There are 4 ways to turn a row about zero (a turn may also mirror it). The second row of each pair is the first, turned, with some noise. The first 40 pairs use one turn. New pairs use 3 turns, one after the other, and a turn may come again.
In the rows, zero is written as 128.
Some pairs, each with its turns in order after it:
[105  81 171  80 107 138  94 175 164]
[119 160 148 120 203 157 102  74 164] -> j254

[169  87  88 105  87 131 162  77 107]
[163 142 164 120 194 128 102 168  79] -> j226

[ 91  78 156  90  82 107 151 163 117]
[ 86 160 151 138 138 131 120  46 128] -> j254

[110 143 180 134 178 151 116 120  88]
[ 65 162 117 101  89 130 132 144 144] -> j226

[138 145  90  89  85 120  87 174  79]
[130  98 100  83 173 104  93 161  88] -> j81

[151 103 144 137 179 110 141 116  86]
[ 84 141 137  82 100 143 128 116  85] -> j120

[163 169 150  96 114 119 110  95 103]
[135  63 113 128 104 121  96 127 165] -> j254

[ 91 115 161 154  92 105 128 133 123]
[ 99 111  85 123 137 140 123 100  97] -> j226

[135 154 127 103 111 173 166 124 122]
[136 137 108 149 129  83  96 146 114] -> j120

[150 130 121  85 149 143  83 123 145]
[118 109 158  94 145  89 120 109 160] -> j120

[142 176 150 100 126 100 152 141 177]
[159 105  97 126 127 127  72  91 147] -> j120

[176 104 108 175 142  84 166 155  84]
[129  47 138 122 160 173 159 142 161] -> j81

[142 149 148 103 161 117 143  93  86]
[ 96  85  81 129 106 117 114 134 132] -> j254

[127 103 156  81 112 180 111 142 106]
[189 134  91 116 102 112 112 128 102] -> j81

[ 85 112 160 161 149 161 141  93 130]
[ 98 150 125 156 161  76 118 170 125] -> j254

[168 176  95 146  79 145 176 163 145]
[152 143  72 149 153 139  77 181 146] -> j120

[165 176 111 166  76 132 145 151  80]
[109 113  72  84 181 141 148 151 155] -> j81

[108 104 111 124 164 118 140 143  88]
[152  88 140 128 141 137 110  90 123] -> j81

[121 137 150 106 142 114  89 137 155]
[129 126 135  84 162 137 106 126 161] -> j254

[154 126 165  93 133 146 110 136 138]
[146 109 136  88 131  84 111 124 128] -> j120

[110 148  85 173  79 111  90 141 127]
[164 119 199 102 105 114 157 137 117] -> j254

[120 135 115 171 131 103 138  89 110]
[117 102 103 110 144 109 154 167 103] -> j226

[104  84  92 120 159 144 151 100 134]
[160 130 161 160 119 146  85 105 152] -> j81

[138 110 171 173 109  88 167 109 174]
[103  78 145 115 147  91 131  73  80] -> j226

[161 107 165  83 171 128 149 110 152]
[124 133  50 124 150 144 100 118 159] -> j254

[ 88  84 127 121 143 156 130  89 172]
[124  93 202 167 128 119 129 124 121] -> j120

[109 118 148 107 154 124 144 110 161]
[111 103 156 134  99 107  93 127 124] -> j226

[131  93 180  78 113 127 161  88  80]
[ 81 177 148 123 151 143  68 150  86] -> j226

[127 156 163 145 172 155 158 109 127]
[ 95 133  99 156 118 126 111 188 140] -> j254

[124 146 174 120 117 110 136 104 147]
[109 134 126 128 116 103  96 127 171] -> j254

[118 148 100 180 106 171 139 132 108]
[138 110 107  82 158 153 163 133 153] -> j226

[108  84 157 174 171  78 103 174 116]
[ 91  51 149 137  98 153 144  85  90] -> j81

[159 158 124  81 162  88 116 148 153]
[118 116 115  88 119 115  85  90 169] -> j120

[161 158  85 112  87 118 143 120 141]
[119 154 138 116 168 127 121 185 139] -> j81

[126 101 166 177 106 160 142  90 103]
[138 125 143 142 144 137 165 159  51] -> j120

[136 115 177 121 106 176 109 163 116]
[158 134  65 118  96 130 144 131  92] -> j81

[146 149 138  80 147 163 173 155 158]
[122 136 175 148 141 112  99 108 193] -> j226

[169 113  99  92  87 128 177 173 117]
[183 124 135  94 160 165 121 190 118] -> j81

[167 114  78 150 131 163 176 121 179]
[179  89 203 108 159 116 140 128 153] -> j226

[106 164 144 114 102  83 174 110  92]
[146 182  88 156 111 135 110  86 100] -> j120

New pairs, each followed by its turns in order:
[175 109  78 101  99 179  87 174  97]
[132  98 145 142 174 228 154 121  99] -> j120 j226 j120

[115 148 172 114 110 126  94 145 113]
[100 140 157 109 140 135 118 108  74] -> j254 j120 j226

[128  91 108  77  99 178 125 138 100]
[133 138 180 134  97 177 164  95 141] -> j226 j254 j226

[144 137 173 149 121 146 134 179 142]
[101 108 121 128 139  84 168 155 129] -> j226 j120 j254

[179 131 104 145 165  91 106  97  77]
[184 107 143 135 125 115 178 161  70] -> j81 j81 j120

[158 106 142 136 113  94  98 106 171]
[136 128 107 138 149 168 139 181 145] -> j81 j120 j81

[157 112  97  98 179  77  92 101 104]
[160 152  73 147  58 120 130 129  96] -> j120 j254 j226

[155 165 142 157 168 147 139 135 133]
[141 173 119 119  94 140 136 128  96] -> j120 j81 j226

[103 106 170 137 154 106 111  82  86]
[128 137 160 145 143 113 203 102 111] -> j254 j226 j254

[106  80 167  90 170 166 118  81 127]
[ 94  82  61  94  86 113 139 125 109] -> j81 j226 j254

[ 80 135 156  97 151 123 176 145 121]
[164 138 111 122 119 123  72 171 147] -> j226 j226 j81

[133 148 112  90 160 159  91  91  95]
[154 146 108 131  95 159  81  76 123] -> j81 j254 j254

[125 105 135 124 151  86 101 129  98]
[114 140  87 145 132 141 108 159 144] -> j226 j120 j120

[105 125 174 130 132 134 106 113 154]
[165 154 137 138 161 169 132 127 121] -> j254 j226 j120

[150  78 125 137 164  83  98 104 110]
[149 142 115 161 184 117 150 153 168] -> j226 j120 j226

[164  90 104 147 159  82 178 142 113]
[130  88 156 180 149  91 168 131  92] -> j120 j120 j226

[138 160 162 132 138 101  97 170 149]
[ 96 104 130 149  92 124 165 158 158] -> j81 j226 j120

[158  90 133 157 143 122 161 122 139]
[159 133  98 161 103 120 115  93 149] -> j226 j81 j254

[106  99  89 176 120  90  83 167  92]
[159 135  88 133 110 153 205  92  87] -> j120 j120 j226

[124 108 120 131  99 140 104 163  97]
[ 86 122 143 131 152 150 107 105 128] -> j254 j254 j81

[159 126 113 100 125  98 132 174 120]
[100 142  90 163 128 126 152 129 152] -> j120 j81 j226

[130 144 135  89  93 102  82 102 119]
[124 174 163 163 167 118 108 103 121] -> j226 j120 j81

[166 134 128 111  95 110 168  81 149]
[116 105 138 163 114 131  81 177 115] -> j120 j120 j226

[157 148 175 114 115 123 159 160 125]
[162 165 162 121 123 130  91 139 106] -> j254 j226 j226

[127 128 134  87 102 109 114 161 107]
[161 126 138 116 176 116 115 146 148] -> j120 j254 j120

[126  99 157 156 114 153 152 172 169]
[158 126 130 112 141 133 154 166  67] -> j120 j120 j81

[ 83  91 122 165 124 126 160 150 110]
[ 84 122 113  87 147 139 146  84 129] -> j120 j254 j226

[105 144 117 111 106  90 143 145 162]
[128 114 113 121  74 164 108 124 111] -> j81 j254 j226

[ 81  90  78 126 156 165 152 145 122]
[155 152  55  96 135  95 131 126 110] -> j254 j81 j254

[104 168  76 100  77 116  81 152 102]
[110 158 110 152 122 149 180  50 122] -> j120 j81 j81

[104 155 135 171 147 109 128 132 135]
[170 130 124 109 154  95 135 114 144] -> j254 j81 j81

[163 152 146  88 133 101 155  85 102]
[123 130 116 155 113 152  52 122 143] -> j226 j254 j226

[132 172  81 158 123 142 121 148  98]
[109 121 116  90  95 119 164 126  84] -> j81 j81 j226

[ 79  88  78 135 162 178 122 168 163]
[107 158 161 151 187 133 158  88  53] -> j254 j254 j254

[107 124 134  86 160 125 102 106 170]
[109 162 183 132  87 111 115 110 117] -> j254 j120 j81

[143 155 136  80  94 163 148 136 110]
[140 140 146 160 163 151 160 155 170] -> j254 j81 j120

[ 89 100  90 150 142  77  84 156 142]
[100 128 139 100  99  97  69 176 155] -> j81 j81 j81

[135 155 167 141 112 112 116  83 141]
[105  83 143 162 112 129  92 129 132] -> j81 j226 j81

[ 91 150 102 172 170 180 136 126 102]
[112 206 119 100 150 138 157 121 174] -> j226 j81 j226

[138  93 129 152 107  76 103 175 168]
[115 159 155 175 101 169 110 168 103] -> j226 j81 j81

[162 129  97  90 165  91  89  88  88]
[140 176 115 144 128 166 180 139  71] -> j81 j226 j120

[155 157 116  81  88 132 124  92 110]
[115 131 177 169 144 116 112  97 169] -> j226 j120 j120

[151  82 153 163  92 113 135  78 126]
[ 98 142 156 114 124 142  53 159 126] -> j120 j226 j254

